All groups share one centre, and each spreads out both ways along 14 directions, with some noise.
Some rows, each with its group after it:
[-6,19,8,11,19,-5,10,-8,-30,17,-2,19,-19,-43,-2,-9,-2,22,-9,2,10,-10,-23,26,-22] -> V
[-7,-3,-41,-16,-6,-27,9,-5,-3,-1,0,-11,3,19,-16,31,-15,-7,-4,-26,-21,-5,-30,16,4] -> A
[16,15,-11,2,-2,3,26,16,10,-12,-16,-4,25,-17,5,2,-12,-10,-14,-14,-12,9,5,1,-48] -> H
[-2,4,20,17,-30,-18,-12,-12,-25,4,-3,21,21,-20,15,-1,26,-17,-4,16,15,20,-19,-9,-22] -> H
[11,-8,-27,8,-2,-12,10,4,-6,2,6,15,17,-13,19,20,10,0,9,-23,-10,-27,-12,12,30] -> V
[15,-4,-21,-2,-12,-11,4,14,-1,-18,-4,8,39,12,19,26,-6,-7,-2,-4,-7,3,-1,8,15] -> V
[-12,-9,-3,-15,15,-15,27,2,19,-4,3,0,8,-14,-11,8,23,-23,-17,-9,7,-14,-1,-10,3] -> Q
[12,3,11,12,5,7,-20,22,-4,1,-15,-4,18,4,9,16,1,10,28,-15,-6,30,-5,-11,-13] -> V
[5,-5,8,3,26,-11,15,-3,21,12,14,0,22,3,-11,33,39,-9,-5,-12,-2,4,-12,-3,4] -> Q
[-11,-3,-30,-11,-11,2,-13,-18,-7,8,-11,18,-19,-23,13,-9,-11,17,-21,-11,-12,6,-4,7,-26] -> Q
[-24,-18,-1,-4,-2,-18,-2,-3,6,7,-6,-4,-14,-5,6,-24,26,-10,-8,-13,4,-13,-8,-1,11] -> Q
[-23,-17,-24,-3,-8,-16,3,-3,1,-4,-2,29,3,-24,9,5,-4,-3,-18,-3,5,-16,4,20,-7] -> Q
[-15,-11,17,3,15,27,10,14,25,-3,-6,-5,-4,18,18,-9,1,40,-3,8,1,8,23,26,0] -> A
[3,9,2,-8,-32,-4,-13,-2,-22,-11,-2,-9,-5,-17,8,-16,-16,-20,-12,14,-5,3,-10,1,-22] -> Q
[1,9,0,8,-20,8,0,0,-10,-10,-5,8,7,-16,-3,-8,2,-12,-7,7,10,2,-6,19,-13] -> H
[6,-4,-5,1,36,0,-6,-2,8,15,-8,3,-1,-6,9,7,31,18,5,-22,-1,12,-14,6,2] -> A
[-37,0,3,-10,-28,8,22,4,-25,-5,6,-2,-33,-8,-4,-5,-29,32,5,7,-1,-14,-15,16,14] -> V
[1,7,-3,-4,22,-15,0,3,0,15,8,-12,-26,12,5,-21,-5,39,-4,25,-19,2,7,-2,-15] -> H
[-1,5,13,20,4,-1,10,1,7,10,6,4,-3,12,-21,-4,11,13,21,23,10,-2,9,-4,-9] -> Q
[11,-3,3,-10,-2,-7,-10,-16,-3,18,-1,-12,-26,-11,-4,-8,-1,-2,17,24,-6,-28,1,-9,-16] -> H
[8,15,8,4,-1,1,24,11,-7,-20,21,1,27,0,-18,31,10,-14,-1,9,12,7,-18,15,14] -> H
[-28,-14,-29,16,-12,-14,25,12,-1,-11,-4,28,3,-3,-12,15,14,2,32,-30,21,-7,-14,1,24] -> H
[6,-7,-18,-2,7,1,10,12,21,4,-25,-19,-12,10,15,-23,-6,12,14,-18,-16,-11,14,-2,-22] -> H
[4,9,-6,-1,29,3,-4,8,5,4,-5,2,-4,-1,-5,-11,-2,24,-12,-1,-5,5,8,9,-3] -> V
[-5,3,-9,5,10,-1,25,25,-3,-6,7,8,-1,-22,-3,-4,-2,12,3,-19,-3,-27,3,2,29] -> V
[-6,-6,-6,14,-37,-7,-1,3,-20,4,-9,1,3,5,51,-18,-4,15,2,-25,-19,11,-12,-11,4] -> A
[-20,0,14,2,-1,2,1,-9,-3,17,19,-9,-28,-8,-16,-16,9,12,-13,3,-10,-13,-11,7,10] -> V
[13,22,-14,6,-12,16,-4,-10,-11,0,1,-1,-13,13,-20,-17,-23,13,2,13,-2,4,6,-2,3] -> Q
[20,-9,-15,5,3,-7,-10,-17,15,26,-25,5,21,-19,11,4,43,-17,-7,-30,-11,-11,-16,2,-17] -> A
[21,7,19,1,10,16,-15,-5,-11,8,-2,-5,4,5,6,15,5,14,17,8,2,10,-9,2,11] -> Q
[-12,-23,-31,-17,-4,-3,0,-12,2,2,-22,15,-24,-14,24,-5,2,16,15,-2,7,-23,-1,14,-5] -> H
[4,-7,-17,5,2,-12,-2,-2,-7,6,1,16,8,11,11,18,-8,22,10,5,-3,-11,-1,15,17] -> A
[-10,-6,-15,-7,-14,4,-7,-15,0,-1,18,-1,-26,-16,-6,8,15,-4,4,0,-7,7,-22,9,-14] -> V
[-21,2,5,-17,-9,-20,27,7,-20,-21,-18,-17,-17,25,9,-5,-22,11,24,20,22,10,-14,-1,-11] -> H
[-5,-22,1,-12,-19,3,0,8,29,-8,-1,-15,-1,-2,3,-7,24,-25,9,5,-6,-16,14,-17,-2] -> V
[-14,11,12,-6,18,-14,15,3,-16,-3,-1,0,-14,-8,-8,-6,-23,1,-4,3,13,7,-2,-10,-17] -> A
[-2,10,23,11,-17,33,13,10,-14,-15,0,20,10,-29,11,-9,22,8,-3,1,24,17,-2,-5,17] -> A
[-3,-8,-16,-12,6,-2,7,-23,8,9,3,11,-20,-22,-21,18,21,-17,12,-11,9,-7,-12,-25,-7] -> V
[-9,-2,-8,-17,2,-16,10,-1,-13,2,-25,-3,0,-3,26,-16,-11,5,-20,-23,-1,-3,-8,-7,3] -> Q
[-5,-16,-7,2,3,-19,-1,-3,1,15,24,-18,-22,7,23,0,30,22,17,-2,-24,-9,-25,10,12] -> H
[-6,-6,16,2,10,18,-14,26,13,-12,1,2,-2,-2,-8,4,14,27,23,38,12,9,17,26,-2] -> V
[6,15,-16,19,-10,7,-10,-4,-14,8,-3,24,-4,-28,-12,-5,-12,12,0,8,-3,-4,-2,22,-30] -> H
[-5,-12,-24,-7,3,21,-7,-4,27,-6,-5,7,6,11,-7,20,11,5,-7,-19,-5,15,0,21,6] -> Q
[-1,11,-5,-13,10,5,1,-5,4,5,-14,11,-5,-36,-30,-3,7,-12,-18,-1,6,-2,5,-13,-24] -> A
[-13,-10,3,3,-3,-1,-3,-6,1,12,-14,6,-4,0,-9,5,12,2,17,-10,9,-6,-6,-6,4] -> H
[21,2,0,-25,2,2,-7,-4,-5,2,-2,-17,0,-2,25,21,-18,15,0,23,-22,3,-6,12,-26] -> H
[-4,-3,-29,5,-10,-1,14,-16,-5,8,-24,26,-11,-4,8,-2,-8,24,18,-3,12,-13,2,9,-12] -> Q
[29,-2,-16,-19,13,-3,-3,1,-9,-1,-2,-10,-1,-26,42,1,12,-4,-3,-19,-19,-5,-14,-9,7] -> Q
[31,5,-10,17,16,-13,-24,1,-7,4,-40,4,19,10,24,-24,6,-4,17,-6,13,7,7,4,-12] -> V
[2,3,-9,-32,27,13,14,-13,23,-2,3,-12,-16,-3,-21,-2,-4,-2,-29,15,-2,-15,13,15,-7] -> V
[9,-14,-7,16,-9,-10,-10,6,5,-5,-14,1,10,-4,33,-10,34,-8,25,0,8,9,-10,19,-25] -> V
[-20,-6,13,3,-24,-9,16,4,-7,1,8,-6,2,-3,7,0,10,0,-3,0,-4,-7,-17,5,4] -> V
[-23,-7,6,13,-17,-26,11,-8,-15,4,-2,4,-3,1,4,-19,13,-16,1,-5,18,-18,-17,7,10] -> Q
[-25,-14,4,10,-10,17,-8,2,8,-4,5,5,-33,8,-5,-28,-4,27,15,29,14,-18,19,31,16] -> A
[12,3,4,-24,32,-16,15,5,13,0,-19,-12,5,-10,-4,-7,2,-24,-11,-5,6,-2,14,-39,-19] -> A
[21,5,7,-13,-5,16,-13,-5,7,-1,1,-7,11,-2,-21,30,9,-11,9,22,-4,5,0,-3,-10] -> Q
[2,8,0,-2,-17,10,4,7,-14,-16,-7,8,8,-19,1,4,31,-3,12,0,17,23,-24,-4,4] -> A
[9,-17,-20,-8,12,-9,-17,-7,2,11,-10,13,-6,-5,33,5,3,23,8,7,-7,-10,6,12,-4] -> A
[-20,-7,23,-8,-19,-5,7,-8,-11,3,3,-8,-15,12,11,-13,-7,4,-4,13,3,-3,0,-19,11] -> A
[-17,-26,-1,-12,-36,21,-21,6,9,-13,-15,2,2,-15,8,9,16,-15,16,-9,4,0,-3,6,9] -> H
[-42,-7,-21,9,-11,-15,15,-1,-7,-5,-23,31,-15,-6,-20,-27,-2,4,3,-14,32,-8,5,-5,8] -> H
[17,3,-28,6,-8,9,31,5,4,-15,-17,5,4,5,19,-6,-13,6,21,-11,8,-7,8,6,-11] -> Q
[-16,1,-14,-14,5,0,6,-7,9,-10,-2,1,-18,4,-5,-6,4,18,-14,18,5,26,-2,14,-30] -> V
[-3,9,-16,-15,11,-18,12,13,-12,-23,-3,-16,-18,-11,-10,-19,-22,-26,-1,-15,7,-4,-6,-11,-3] -> A
[-25,-7,-5,-27,7,7,2,-11,6,0,6,6,-33,-15,-34,8,18,10,5,19,16,-5,-6,-2,7] -> A
[-13,-7,12,7,-18,-4,-18,-8,5,4,10,-13,7,11,-11,5,29,-19,-8,-4,-7,19,-24,13,-3] -> Q
[6,4,26,-1,-8,-7,10,6,2,3,-33,-28,14,22,11,-9,-5,-12,17,-7,3,13,0,-25,-30] -> H
[11,11,-4,4,-18,-20,-25,-13,-35,3,-5,9,4,-12,-7,3,-2,-19,9,18,9,-3,-22,7,-2] -> A

New rows. What belongs after each?
[-16,-11,-9,12,-14,19,19,-6,12,-15,-18,21,2,-1,4,0,-5,-10,11,-9,32,-5,9,27,-15] -> Q
[-25,-24,-4,-20,-26,-5,-6,-11,1,2,-12,7,-18,-29,20,-1,19,-5,4,2,3,-5,-12,-6,-22] -> H
[-7,-9,6,-11,-11,6,-25,16,0,-22,8,-1,-4,-13,-5,-17,-11,-20,-9,25,7,-14,19,11,19] -> Q
[0,3,11,10,-30,11,-18,-4,-2,10,-7,-5,22,18,5,-10,-18,2,-27,-1,-21,-6,6,17,12] -> A
[6,14,-17,9,0,-9,41,7,-6,-16,7,-15,-7,2,6,-12,-3,-4,3,-3,2,-9,-21,36,-12] -> H
[4,-12,7,-5,-8,-18,24,-1,14,-9,-18,-3,41,31,11,18,16,-17,3,11,19,-9,2,4,17] -> V
[-12,8,-1,-3,-6,-3,-4,-18,-19,15,-5,5,-33,-7,-29,-24,-11,-1,7,-7,9,-19,-3,-28,19] -> V
[-6,-4,2,13,11,-4,17,-5,9,11,1,9,2,5,-12,0,9,1,4,-5,12,-24,4,10,16] -> A
[-7,-11,-26,-9,-18,1,-4,0,8,-14,-14,-1,-24,3,-6,-23,4,-10,22,-1,11,-2,9,-21,0] -> V
[-18,-3,8,4,1,1,-20,8,5,6,-7,8,20,18,-12,-4,5,8,-27,-15,-6,16,9,-11,33] -> H
[6,-3,-6,-1,34,6,8,-19,2,20,-15,9,-25,-24,-10,12,25,7,33,-19,20,-3,-16,-5,-22] -> V
[5,-6,-10,4,20,19,-17,3,8,1,-7,0,-2,-8,11,2,25,16,2,-20,-2,12,-17,43,3] -> A
[-4,-12,-5,6,13,12,0,-6,25,15,-6,12,-2,1,-9,-2,6,16,-4,6,1,-28,20,27,4] -> A
[8,6,8,-3,-40,-9,-12,5,-33,-17,-5,0,12,6,25,-5,-20,-3,7,29,5,8,-4,-4,5] -> A
[5,-2,13,-5,-10,-12,-10,10,4,-11,17,-3,25,-17,-4,19,6,-32,-14,20,-7,-2,1,3,-14] -> Q
[19,4,-23,-12,-1,-7,-28,-22,-11,24,7,16,-4,-19,-2,20,1,16,-13,8,-27,-6,-8,-5,-5] -> Q
[-10,6,-4,-10,3,-23,22,-6,-7,1,-20,3,8,12,-14,-3,-18,-12,-11,-8,14,-13,2,-17,7] -> H
[-9,-5,17,0,-7,-8,12,8,-9,12,-10,3,15,2,16,-2,-10,19,-10,10,-3,-33,5,17,22] -> V
[-13,-4,13,15,-5,-1,0,-3,-8,14,-12,8,-11,-9,26,-19,10,23,8,-3,5,9,-3,0,-23] -> A
[12,6,-9,14,-9,17,-19,5,5,9,-19,-2,-1,-8,10,-17,-10,16,1,-10,-20,5,7,21,-31] -> H
[16,0,-1,-14,-12,-18,-27,-14,-16,8,-16,-3,13,-3,12,16,12,-10,4,18,-3,9,-21,-1,-16] -> A
[1,9,6,11,-38,14,8,11,-12,-10,-6,13,37,13,13,16,-23,20,-12,14,-7,11,5,18,5] -> A
[-9,-7,4,15,-20,-7,5,31,2,-28,12,-9,15,20,20,-12,31,1,16,5,6,28,-9,2,22] -> H
[-17,-8,-1,0,-20,-7,18,14,-6,4,-5,4,-4,-12,7,-11,-10,8,4,-14,-8,-36,6,-16,28] -> V
[-15,-1,-12,-4,10,-19,21,-5,2,6,1,-2,-3,12,-18,17,-7,5,-1,-16,-3,-6,-15,4,-1] -> A
[-11,-10,-12,-9,0,-17,-7,6,0,-7,7,-12,3,2,13,-12,13,-16,-28,-25,-12,-1,-15,7,29] -> Q
[5,2,1,-7,-14,-12,-34,1,-14,4,26,4,-12,-28,-12,5,7,-2,-1,43,-17,-7,-4,1,-6] -> Q
[-8,-7,-24,-16,25,-8,17,7,17,2,-5,20,-4,-15,-2,7,1,24,-7,3,-2,-12,19,-6,-3] -> Q
[8,9,-2,-7,14,1,21,10,-2,-17,-30,3,12,5,-8,3,-12,-4,18,1,30,-1,8,-7,2] -> V
[-2,4,4,-17,-3,-10,7,-2,-26,-4,-2,16,-19,-39,2,2,-7,4,9,31,19,-19,-2,-4,-10] -> Q
[-14,2,-17,-7,-34,-7,19,-15,-1,3,-4,9,17,6,-33,36,8,-7,-2,3,-2,-4,-26,13,-2] -> A
[5,11,-1,4,-13,-5,5,23,-9,-21,-14,1,22,15,2,5,-2,15,18,24,10,26,-1,3,-11] -> A
[22,16,-17,-6,0,-3,-19,-9,-16,-3,-9,-5,1,-8,8,-10,-23,-12,-23,-6,-14,6,-8,15,-20] -> V
[9,4,-25,5,7,-8,-7,-13,-7,-12,-26,8,-9,22,-2,-16,7,0,27,9,36,19,-6,8,-3] -> V
[-1,-14,-5,3,-6,-27,9,0,4,14,-19,3,25,16,8,27,20,11,22,4,-2,-9,-13,2,-5] -> Q
[7,4,9,9,2,32,-16,3,8,-6,-13,-11,12,-15,5,-9,18,-14,-18,-19,1,8,-15,52,-8] -> A
[2,21,6,20,-22,0,21,13,-12,-7,-11,22,37,5,-18,15,-7,11,3,14,12,14,1,-1,-8] -> A
[-4,-15,-16,-29,-19,-3,5,-10,-1,-15,2,-10,-6,0,16,14,-10,-16,-5,6,-3,-20,-10,19,13] -> A
[6,-1,12,-4,13,13,-15,-14,-12,6,5,6,-14,-32,9,-10,17,-15,-11,-10,13,-9,-13,8,19] -> A
[6,-2,-19,-19,6,-11,17,7,17,-17,-17,-10,12,4,-19,22,26,-18,17,8,14,3,-14,8,-13] -> A
[-20,3,-12,17,-8,-23,-5,-5,-18,5,20,35,-3,-13,-27,-2,12,2,-6,10,13,-9,-4,-6,26] -> H
[1,20,-9,25,-14,-2,22,-20,-10,10,-4,14,11,28,-20,3,-20,8,-4,-7,8,7,-5,8,-6] -> Q
[14,9,-17,6,-2,16,-2,5,6,-6,-16,12,15,-31,-13,-3,20,-19,-9,-21,5,-5,-5,18,-6] -> A
[-16,-5,-6,-8,3,-2,6,-3,-3,-6,-1,23,-26,-16,-20,3,11,21,27,41,31,-9,7,1,-3] -> A
[-4,6,11,5,-2,20,-8,-1,4,2,-28,9,2,-5,-16,-10,-3,5,4,5,17,7,13,1,-21] -> H
[-18,1,21,14,-14,-19,13,-4,-4,1,11,-20,8,15,-5,-10,29,-30,-14,-18,4,15,-34,3,2] -> Q
[-26,-1,5,10,-18,8,2,-16,-15,12,4,28,-27,-31,-17,-10,21,15,11,13,21,-7,-9,-4,1] -> A
[0,0,-5,-16,-25,0,7,15,-18,-34,-5,-5,11,7,26,17,-1,6,18,23,13,25,-21,18,-3] -> A
[4,3,-14,-5,2,-13,28,-1,-3,4,-3,-15,-12,-3,7,8,-10,5,16,-8,-11,-13,-19,12,-29] -> H
[12,1,-26,0,5,-18,25,12,-5,-16,11,14,10,-3,9,27,2,10,24,10,6,-5,-6,5,3] -> H
[9,-16,-18,6,-8,-21,-17,-20,-6,18,-13,1,-7,-12,22,-12,29,-17,15,-14,-2,-21,-20,6,-2] -> A
[-12,-10,8,11,-12,-5,12,22,-6,9,10,5,7,-26,21,5,9,17,4,-17,-21,-23,-8,6,15] -> V
[-6,-3,4,3,-15,-8,26,13,-1,-20,23,-21,-20,-7,18,-14,34,0,24,23,5,7,-23,15,-17] -> H
[-15,4,6,-10,-3,1,33,-12,2,7,-1,9,7,-16,-16,17,-12,-12,-26,-13,4,-16,-2,-5,-10] -> A
[4,1,-23,17,-19,-9,10,-12,15,5,9,5,2,3,-18,-12,10,-23,-6,-3,-6,-17,5,-3,-10] -> Q
[0,8,-11,-14,25,0,8,19,-2,-32,-4,-4,-8,-4,-20,8,-12,-2,15,21,24,5,-2,31,-11] -> A
[3,8,-23,-11,8,-5,-7,-17,-12,-9,-4,25,1,10,-28,21,-8,3,9,19,27,13,-1,-5,14] -> V
[5,2,-8,-6,-14,-5,-9,5,4,1,-15,-22,21,24,6,1,-10,-5,-21,-18,-27,12,-9,3,-5] -> A
[-11,16,-17,11,-5,-15,21,1,-26,-13,35,25,0,-20,-19,19,1,10,-10,17,8,1,-27,33,9] -> H
[-17,-18,-7,-14,-3,-1,15,7,24,-6,-12,-28,-14,15,22,-24,-9,-2,-11,-21,-15,-8,9,5,-11] -> A
[-15,-20,-4,-11,-15,-12,9,1,16,-6,-25,17,22,-4,-13,20,-1,-20,8,18,23,-31,16,8,-4] -> Q
[-10,25,10,18,-25,-16,-2,0,-44,-5,7,-3,6,11,-20,1,-17,-8,1,-6,6,19,-38,6,10] -> A
